All groups share one centre, and each spreads out both ways along 14 directions, with some noise.
Known rows, each followed by its group:
61,-127,156,30,-166,219,-273,-75,234,-33,-306,-363,177,197,-368,-323,-82,-343,-354,-97,436,-146,66,295,-18  dunom
139,273,-53,-138,23,-65,128,71,-237,-344,25,-197,-155,-361,133,-131,114,84,-258,-21,433,-117,-87,6,-64  Kuv
-185,-222,159,1,116,56,131,79,51,-152,-170,-441,-265,-126,-168,-164,18,-282,-147,-38,255,-216,74,-371,271  dunom
-73,-528,-214,276,-92,203,-41,-238,44,58,-67,103,234,64,-166,-213,-135,9,-220,141,-90,-156,-169,128,25  redes
7,5,-3,-438,-31,-143,-119,-55,-400,-185,3,154,84,-91,357,180,271,-171,-392,-296,166,56,8,495,-223  Rofa
-221,-154,-263,-130,-127,57,-117,-44,-257,-34,126,67,392,143,-117,-64,-89,-221,-53,414,65,126,-43,214,-205  redes
50,-275,-303,328,124,-82,163,-317,17,97,38,23,285,-377,-14,-124,277,77,-57,176,-33,40,-218,79,120  sesas
-214,16,49,158,-310,-115,-106,301,-370,155,382,-8,27,244,110,-65,330,-315,-421,-22,446,122,-1,-27,-33  Kuv
42,-179,77,230,154,-128,-104,141,230,-100,129,-85,14,134,-24,72,-192,-163,-6,-69,18,-190,130,268,86  sesas
43,122,-174,113,-14,-101,-95,38,-209,334,473,224,127,-104,124,412,165,438,-137,-38,-146,128,-41,31,-3  Rofa
23,-192,-264,284,-85,-282,-123,-39,-103,-124,503,101,677,99,239,218,51,-17,-420,-63,87,140,-121,514,-225  redes
-100,-87,161,3,269,-200,-134,210,-47,-58,-166,286,-210,-355,329,-94,119,347,10,83,-90,-212,-110,-324,21  redes
-214,-355,63,444,356,15,-6,150,163,95,-168,-171,171,126,-137,-234,-57,41,51,193,237,-41,-96,-253,255  dunom
-44,60,189,-6,-13,-117,-191,60,-136,108,-212,218,206,-394,209,117,186,389,-594,16,32,-230,26,-155,24  dunom
269,-31,75,-251,-123,511,-190,270,26,377,-223,75,31,98,-32,40,168,146,14,19,135,69,-43,-38,304  Kuv
-221,-238,-161,194,-152,-178,-247,33,-293,-191,250,51,407,-93,315,25,-40,-75,-457,29,289,-15,-209,244,-158  redes
-258,-122,-73,200,-19,-132,-83,-87,249,-299,141,-358,4,-117,206,244,-474,-178,229,-369,-148,-100,78,-108,81  redes
-81,37,103,-177,238,-234,-377,-216,84,-196,31,36,89,-698,93,-61,-373,-98,58,289,240,-62,-221,164,-16  redes
-129,9,138,-209,-391,71,45,203,-71,27,-168,-117,-40,283,-21,118,398,-80,-185,-127,-323,174,154,-313,-7  sesas
164,115,87,145,56,-101,173,-97,153,30,31,273,188,449,-215,-134,-71,98,-143,44,-206,-175,298,39,-342  Rofa
72,-197,-27,78,-219,125,102,-54,88,-27,-197,111,-57,-4,236,-137,274,243,-29,-342,-257,65,-192,-274,-32  dunom
-199,-156,24,-45,97,-372,-4,-368,-41,-217,33,7,376,-337,429,358,79,-26,-208,-354,-198,272,-157,109,-80  sesas
167,-187,-136,248,139,119,75,-312,362,-74,-147,-116,4,29,-46,-167,-273,-2,108,-403,27,-296,71,174,-9  redes
160,234,361,269,-351,-221,-119,-27,124,61,379,187,-132,-117,85,-117,-77,-145,-55,101,258,445,-511,63,83  dunom
-38,144,66,-341,186,40,7,-6,-172,-18,106,88,-39,-13,237,170,-133,208,-9,-243,166,89,-21,-235,-115  Rofa
-330,-55,132,447,-131,-290,-80,-118,81,-252,-464,-236,310,104,175,46,-60,-166,-158,-272,-50,95,-82,310,25  Kuv
278,-112,-118,-47,-9,-68,-9,-149,97,163,554,392,71,-178,81,1,65,-28,-59,65,-84,-91,25,45,-125  Kuv
117,-249,-53,-226,-441,174,-119,-220,150,78,-235,-178,112,-127,-431,-227,510,-127,-392,179,-293,-82,67,-47,-62  dunom
155,-46,41,59,-466,257,-234,-5,272,175,-303,242,-70,-3,98,-215,92,401,0,-191,-390,-94,-84,-298,-133  sesas
121,-7,27,-46,196,75,202,215,-106,71,-164,202,-41,-58,336,233,314,653,-218,-372,-227,-204,141,-451,42  dunom
-139,-178,-59,306,44,78,47,47,-61,167,65,-29,242,110,91,101,-251,-232,-409,-220,402,-447,312,42,212  Rofa
443,196,-107,27,-74,268,31,150,156,357,268,246,40,223,-137,-96,33,127,365,276,37,180,-64,74,76  Kuv
114,-207,-6,38,81,-52,-404,-341,568,131,331,-44,55,-235,73,329,-301,118,429,-353,-408,238,-197,121,40  Rofa
-206,-128,87,59,-28,-294,98,-119,53,-78,29,3,341,3,75,347,19,-278,-243,-34,-361,-69,302,67,70  sesas
188,204,103,41,-18,-148,-85,57,11,225,102,168,115,321,-119,-84,260,-405,119,126,195,275,28,642,-59  Kuv
25,-83,-121,193,-23,68,-72,-48,-37,48,-36,3,599,492,174,30,64,26,-401,-473,283,26,110,323,-254  dunom
266,81,-72,56,217,0,429,75,16,42,49,69,-179,351,-7,-187,278,-165,187,-180,128,-75,237,66,-56  sesas
65,382,-49,48,-373,-201,-371,243,-61,25,-103,-155,167,-84,129,-127,568,-93,-224,-102,285,61,73,303,-248  redes
5,39,89,3,-241,172,217,240,-192,-82,-498,-173,223,281,-119,-327,397,-200,-498,108,354,-129,200,-31,66  Rofa
-121,-366,-103,98,149,-78,-180,332,-116,-57,-83,-11,83,-263,31,26,180,48,-122,470,-69,-244,-11,77,244  Rofa
-162,92,60,345,83,-14,-205,282,-142,116,64,245,165,3,115,-217,-369,82,-139,377,552,-198,-113,-34,56  sesas
-78,-133,103,78,-105,7,-159,-58,115,186,-279,569,144,-8,270,-66,-267,-111,139,34,-323,-231,96,107,18  sesas
0,243,-119,68,204,102,-194,72,-23,123,245,-49,216,-86,-133,14,-385,290,194,364,364,149,-194,-56,-5  redes
-69,357,97,204,-348,-175,-211,-28,-100,-28,105,122,407,37,242,28,-210,33,-314,-58,295,214,-164,173,-216  dunom
-203,-125,62,168,-185,-264,-422,52,-129,-32,317,-174,7,-367,61,-50,144,-274,-238,184,394,270,-428,273,112  sesas
-14,-51,176,311,74,205,17,120,356,195,-65,-217,129,78,-160,-67,-244,82,-37,-28,228,-166,87,-429,323  Rofa
133,299,-63,2,-12,-36,149,-33,-38,-159,-207,-99,59,147,-119,-302,183,95,63,83,202,167,-80,110,-273  Kuv
-90,-494,123,123,104,-68,178,-190,108,-203,-105,181,214,404,253,109,-281,-402,-127,-407,-167,-55,44,341,55  redes
-30,-111,319,-171,29,160,-184,53,109,20,-396,94,10,95,-120,-196,-154,-141,-8,158,85,12,-63,1,87  redes
41,218,-38,221,367,-205,211,-139,194,-65,-50,-189,4,175,-28,-91,72,33,396,-227,62,213,7,-16,-104  Kuv
30,-138,-140,292,-121,-81,-113,-166,167,-424,-99,-399,194,-319,-171,-293,24,357,-544,-36,99,-333,-103,-64,-270  Kuv
-214,63,241,-347,-281,-306,-283,-48,-18,-207,376,-137,-118,-98,-123,194,58,-158,-244,83,-281,222,-11,-188,-301  Rofa
-2,-18,-72,333,-565,-22,59,122,173,-99,-223,-95,272,438,-228,-95,151,-235,-56,180,-444,81,155,233,-69  Kuv
-61,139,-118,225,-431,-61,144,-193,-231,278,18,419,366,373,-241,-205,220,-56,-480,262,-145,-71,236,141,-363  Rofa
-55,-79,102,-79,111,-84,-115,215,-221,-168,137,165,9,128,442,112,-92,-23,-249,-314,309,-84,-45,158,-86  dunom
-128,375,158,-62,1,-176,17,-13,-77,-86,283,-147,-72,-463,73,212,-294,11,-167,82,272,-67,58,-338,111  sesas
-201,75,-50,291,-105,-261,-141,426,230,-443,-154,-492,-137,118,115,-153,52,-143,209,-163,-34,-263,275,-101,-146  redes
207,-47,21,-196,195,101,-104,-38,118,163,-165,-192,-89,173,-129,-122,422,-263,99,-301,260,89,99,378,-11  Kuv
96,-17,-143,-192,-150,358,-247,116,-99,160,-361,158,324,284,47,-100,77,295,-34,-20,19,51,-25,137,-177  dunom
52,-266,-190,-140,-137,310,-428,127,-117,449,176,-35,224,172,-75,356,168,-9,-259,-193,28,-70,188,396,96  Rofa
21,-112,73,28,230,-153,-394,490,85,-108,75,-7,-143,-171,10,-41,153,441,-161,233,-65,-421,121,-210,-133  redes
-202,-103,-278,-5,402,69,-23,155,-207,16,-157,-19,510,188,251,294,-113,246,-87,-184,92,-283,354,60,-60  dunom
34,-113,60,-201,137,-96,-97,-147,-247,208,-47,446,190,-315,417,172,212,-85,-272,-124,154,-3,-68,293,84  Rofa
124,-1,225,-229,150,-114,-78,-28,189,-11,-151,388,42,231,144,-6,-65,-183,178,-101,-289,-96,251,234,-202  sesas
-89,89,84,84,57,-302,12,-272,-101,202,206,426,245,-102,306,127,-1,-147,-12,-79,26,264,-103,131,-67  Kuv
257,-250,-152,-88,132,-132,-75,-11,158,17,475,172,66,42,20,289,38,-119,122,-28,-350,-47,140,462,-70  dunom
135,116,166,100,-96,138,-206,327,-80,517,98,219,151,292,-31,161,279,334,-242,27,108,160,15,-40,132  redes
-149,-206,417,-91,-63,58,166,104,82,-154,-576,-101,-171,380,-54,-323,270,-335,-200,-219,-20,-71,142,-252,20  dunom
123,227,332,-91,455,-87,79,144,53,-310,-48,54,-15,173,297,-78,-364,149,-30,-295,485,-68,-32,-130,-100  Rofa
15,33,-329,-235,160,173,-21,170,-226,-86,263,-166,190,139,30,209,-78,187,-46,3,173,-118,191,-15,-163  dunom
268,238,201,116,73,-353,40,-14,134,-7,76,-157,153,206,-337,12,419,-200,-371,-16,103,16,274,516,-153  Kuv
-232,-68,51,434,58,-302,-121,-204,334,1,-139,-364,243,-83,-285,-38,-4,-128,48,116,-154,78,-1,66,42  Kuv
-277,226,-4,410,-54,-288,16,-76,-82,-155,95,-54,233,51,99,-127,-175,-22,10,91,257,216,-196,-25,-144  Kuv
16,-207,51,-356,-221,109,25,-155,-72,-43,-121,-236,-102,-358,40,240,348,-3,-366,-249,-234,38,-3,-168,180  sesas
-17,97,124,-72,-119,54,-220,357,33,-56,95,-226,-337,188,-224,-268,101,-82,190,212,235,181,-146,-99,-64  sesas
89,58,38,-116,255,15,-188,-316,256,-17,-296,69,-42,-147,58,-183,-349,-331,440,-166,166,-90,14,453,-53  redes
14,296,-28,401,-286,-123,-138,-79,240,76,14,325,116,-26,257,-317,-174,315,147,-140,-37,-41,-108,-299,-378  sesas
207,415,-7,-273,115,99,-284,95,-192,140,227,88,110,163,-150,64,-135,368,-90,142,410,201,-111,248,-307  Rofa
211,370,-89,-157,181,98,91,-355,10,211,-177,422,272,-203,-37,-376,-92,118,238,313,223,31,-51,-15,-246  sesas
12,-53,-151,-79,105,8,-36,307,-345,-300,-166,-140,123,49,212,0,171,-23,-288,-63,386,-185,51,420,-31  Rofa
215,-491,-208,43,-65,-228,5,-204,236,-485,564,-24,-122,-215,146,-21,42,-52,-171,-253,-323,-170,-137,98,-292  dunom
228,290,19,68,333,-178,-349,385,-70,39,227,181,249,-15,173,-39,90,426,-100,188,489,40,-118,270,-212  redes
-131,150,133,341,-271,-93,-119,322,90,91,137,-41,68,212,-91,-58,-72,0,-157,156,82,-68,106,-183,-9  sesas
-50,157,351,165,-12,50,-107,179,179,-83,-70,-25,17,243,-41,-268,-252,281,-144,18,298,86,-196,-494,-90  Rofa
-256,201,90,476,64,-128,164,121,-43,-76,-253,-140,176,449,332,68,-104,133,68,-492,219,274,-78,-129,39  Kuv

New rows, each followed by its group:
210,-238,287,-176,314,161,-38,72,96,36,51,240,333,434,-90,140,-275,114,-314,76,101,33,-7,189,18  redes
332,-123,-165,422,118,-119,-126,-55,149,145,380,279,63,-83,302,-115,134,210,-16,-273,232,-5,-269,342,-89  Kuv
66,53,-141,-119,246,-95,81,-314,-5,62,269,185,-28,-46,240,-113,5,-243,334,-250,218,170,-76,116,-180  Kuv
-229,-92,-304,37,-48,-297,114,-248,61,-480,-45,-248,-13,-370,194,59,-16,-218,443,-7,-422,144,-128,117,-88  Rofa
-37,-44,33,142,-437,50,261,147,60,-11,-99,-11,153,293,118,264,97,-166,-53,-203,-480,30,276,-103,165  Kuv
134,463,108,-172,47,98,189,1,148,28,-191,-364,-242,181,-215,-57,7,-284,177,-316,237,-128,432,-43,27  redes
92,-197,-179,-123,-392,163,34,-358,75,31,-336,338,-178,-221,231,-397,195,-209,110,-294,-240,-225,-19,36,-168  sesas
-203,81,164,-156,87,-45,-120,175,-224,67,-138,112,235,237,58,34,-31,-279,-135,150,252,43,147,172,6  dunom
88,116,-129,181,221,-186,2,-104,-190,282,98,427,-132,-302,399,18,212,168,3,-292,186,-207,2,166,-16  redes
-79,-176,-98,60,-141,95,51,-191,228,-30,170,-246,280,158,-251,218,-279,-196,55,21,-271,107,97,28,47  redes
226,-166,22,-314,160,184,-295,161,229,34,-144,-351,117,90,-207,168,120,-312,153,-26,83,25,198,547,223  Rofa
-217,-346,-39,-367,-106,8,8,-328,-77,-343,-216,-325,57,-287,161,283,-49,-453,-238,-414,-165,-84,82,174,116  sesas
-208,-96,145,156,-294,2,-32,69,45,-104,41,-189,385,382,143,263,-187,-255,-152,-259,-1,314,-43,36,109  redes
40,487,113,-318,-19,-60,148,-168,-122,-27,3,23,29,-276,71,90,-57,35,-1,39,123,135,31,-196,-62  dunom
-39,-34,-64,414,-130,34,-51,194,280,-282,-229,-376,81,222,-48,-34,-336,-158,173,-50,28,-96,31,256,141  Kuv
178,190,165,-287,-11,-8,172,-231,68,164,-33,162,-91,-186,165,273,92,-140,36,-304,-211,54,164,23,108  sesas
38,65,145,-224,-116,-92,-135,220,-377,123,-177,201,164,-133,219,52,523,-109,-309,210,190,272,-156,326,142  Rofa
-147,-190,83,-126,-194,348,-332,-40,3,359,-227,153,320,161,77,19,-150,-88,-29,-91,103,155,-95,-30,108  Kuv
212,-97,159,-394,130,346,-144,124,-143,323,-164,216,-357,-356,-24,41,35,-6,86,261,179,-28,-201,58,457  sesas
103,94,74,304,-176,-221,-486,127,269,200,-40,-43,33,-246,-108,-133,244,-125,-45,110,76,-143,75,390,27  redes
246,-75,-167,-182,14,155,-246,-48,139,29,145,27,146,-15,-159,-21,-86,69,122,186,-39,10,-52,308,-131  dunom
-68,157,33,184,-289,261,-371,99,-70,353,-157,-24,449,156,-199,-172,-25,162,-152,349,424,372,-323,83,71  sesas
-34,147,432,-40,-138,-183,-4,-74,224,-397,8,-156,-33,177,117,-129,-188,-60,-258,-445,154,135,-71,-307,-294  Rofa
154,239,411,-35,337,-127,42,375,-125,-167,-127,172,103,470,301,-46,-107,-39,-207,-196,591,5,43,319,-57  Rofa
-458,-203,167,91,47,-44,-199,77,18,20,-286,-229,189,519,40,-18,-56,-442,14,-339,201,129,142,123,-9  Kuv
-109,219,355,-141,-196,-188,-63,-105,-71,308,168,344,201,263,-200,39,-24,-509,-296,254,39,98,273,151,-97  Rofa
-38,-161,81,-295,-429,172,26,172,-169,5,-125,-67,59,-10,-22,155,322,-84,-553,-28,-220,-199,250,-263,93  Kuv
17,-327,-99,78,205,-284,-414,49,354,-443,274,-31,529,5,192,200,-362,10,93,40,-230,15,-81,483,-261  redes
-257,125,357,48,-20,-129,-18,33,88,-55,-245,-112,-159,-75,60,-32,-259,-445,147,27,155,54,26,-90,283  redes
386,108,35,-72,-222,74,-200,-182,249,269,-71,82,145,-469,-240,102,300,405,-397,95,-294,-177,82,60,22  dunom
318,-119,-25,10,158,99,-260,-302,323,122,91,-14,201,-744,-57,144,-183,363,-245,23,36,-248,-144,30,198  Kuv
77,103,57,-107,23,102,-590,286,-2,150,136,32,245,148,86,111,-116,231,-86,-32,311,56,-56,267,-142  redes
-130,-126,-30,246,123,-202,166,-107,135,-92,158,-33,192,174,-162,42,-306,-422,229,260,-151,8,116,229,78  redes
-47,36,120,145,-323,28,89,311,-6,-157,-320,-195,126,428,-56,34,167,-36,-286,-93,-105,-19,181,66,26  Kuv
-351,31,224,240,5,-364,-50,-45,-144,-179,-417,233,251,-256,489,192,-176,-17,-24,12,-140,183,-263,180,168  Kuv
125,-117,186,149,173,-112,-153,164,153,-46,231,-220,21,-21,81,345,13,154,-214,-263,78,53,-65,119,189  sesas
-171,15,-61,46,-146,-181,32,-145,-206,-221,-46,-275,36,-104,138,-123,305,-175,-423,-356,305,0,-10,-1,-168  Kuv
163,62,456,105,-139,-138,-143,16,126,523,115,550,269,207,-174,-3,287,59,-447,232,-141,94,85,29,0  Rofa
-455,-173,177,73,177,-235,-127,185,-224,-175,6,-225,10,311,288,45,-1,-389,-260,-461,447,-50,110,37,-57  Kuv
-180,-15,156,-171,-4,121,-31,-253,74,119,-556,-162,123,-81,-314,-280,18,-502,98,237,146,89,45,26,150  dunom
0,-322,174,-37,383,-207,-105,26,-4,61,-126,459,553,310,116,156,-23,-201,-260,158,-86,-185,243,597,-20  sesas
-246,251,87,500,-111,-215,314,-33,111,-249,-155,-227,116,-129,-91,-333,-216,-162,37,344,190,57,-95,-412,108  Rofa
50,47,-190,316,-141,-275,-51,-109,-91,-78,165,233,24,-465,255,-199,83,-66,101,262,112,157,-414,300,-6  Kuv
190,1,-184,120,-17,361,58,66,79,223,-428,-152,334,186,-175,-154,111,-129,99,106,258,-40,138,317,225  Rofa
28,-39,-126,-305,-115,-96,-150,181,-164,-144,136,61,354,289,265,242,348,71,-208,-213,-177,140,156,172,-413  redes
-330,67,80,152,-93,-230,69,-177,-50,-1,114,-79,62,-358,144,114,-179,-341,-22,73,113,68,-11,-239,228  Rofa
36,-10,352,12,15,208,200,38,29,-23,-644,69,-76,217,-18,-434,52,-81,-155,-73,302,-62,-72,-166,123  redes
-84,208,329,155,-161,-240,-21,-78,107,-90,108,86,56,-95,7,-161,-107,106,-263,106,72,151,-210,-423,-149  Rofa
159,529,-18,46,-250,-82,15,6,-9,14,363,9,301,91,14,201,-142,190,-114,24,124,247,2,53,-242  dunom
66,-14,54,117,-41,18,-182,401,-2,-94,24,4,32,452,-96,-412,252,214,-199,110,250,-35,-12,-127,-367  sesas
-51,-372,177,-321,-174,146,216,-65,-60,-196,-166,81,414,407,-16,102,105,-89,-412,11,-337,233,-23,-178,-55  redes
275,43,75,-183,65,55,38,289,-216,161,-174,186,148,274,232,201,611,135,-266,-237,44,144,90,381,67  Rofa
-93,2,-16,190,101,-134,-83,-389,201,235,48,-162,212,56,49,50,24,-351,172,-473,215,275,-24,288,12  Kuv
113,39,82,228,-147,-21,-18,-140,138,314,-189,134,26,-172,-46,-128,277,-23,-72,9,-47,25,-49,45,140  redes
-178,-275,102,208,62,-162,-381,0,89,67,212,48,205,-63,-65,-29,-124,-88,-297,142,144,-127,-52,117,-17  Kuv
24,87,66,267,245,-398,119,-149,174,-337,-339,-152,99,-135,89,-39,101,93,-7,-170,-104,-3,-50,330,-95  Kuv
-32,32,131,-225,230,-283,293,265,-126,-343,-72,335,-149,143,315,150,-56,-206,296,159,-361,-84,214,78,4  Kuv
-203,118,218,-104,174,-166,0,-158,-127,-21,-63,-52,217,14,73,-39,-175,-526,-89,0,515,128,36,199,63  dunom
-317,-380,44,-295,32,59,-3,112,-69,-310,-420,-33,-11,230,151,-162,-60,-403,50,-80,-119,-202,196,-96,-72  Rofa
-226,108,153,-78,-486,21,-133,-63,-10,-7,164,-213,40,190,-213,-39,-27,-79,-333,-42,-65,149,41,-453,-229  Rofa
170,-18,51,-78,117,17,137,-151,75,98,115,-138,-86,-374,-111,296,-116,-218,-174,-60,31,-275,234,124,397  sesas
136,158,174,-262,-94,35,223,66,-93,108,-183,348,-72,267,241,-24,335,59,-134,-341,-149,-46,268,-191,-185  sesas
257,-304,-64,-201,216,61,-14,364,61,-239,264,146,-207,470,241,200,-4,90,100,-417,-232,-209,180,245,-173  dunom
-68,-61,49,-127,188,-134,-38,326,-27,-309,294,-33,-170,79,62,160,-267,-59,69,126,-30,-190,131,-19,-48  dunom
-218,-175,53,122,220,-304,-136,-464,189,7,-129,-16,242,-390,75,84,3,-66,-29,-145,-159,64,-71,49,9  Kuv
-111,75,9,267,-206,-236,-366,12,8,-192,148,76,136,17,323,-291,-62,5,-173,-228,386,90,-289,104,-386  sesas
302,-81,-139,-3,125,519,-481,143,274,396,-45,-278,318,290,-301,99,-238,2,158,-87,423,-30,70,593,221  Rofa
-81,221,-229,55,-121,7,-34,43,-316,169,34,147,543,-48,278,256,147,491,-364,-59,75,65,49,-180,-160  dunom
46,228,164,120,159,-50,83,-19,225,48,-134,111,152,346,-23,-113,-294,-154,422,59,82,237,2,179,-32  Rofa
56,45,-21,-155,103,-114,102,-54,88,-324,57,-137,-132,-108,280,144,73,298,154,-401,-252,170,-126,-256,-184  Rofa
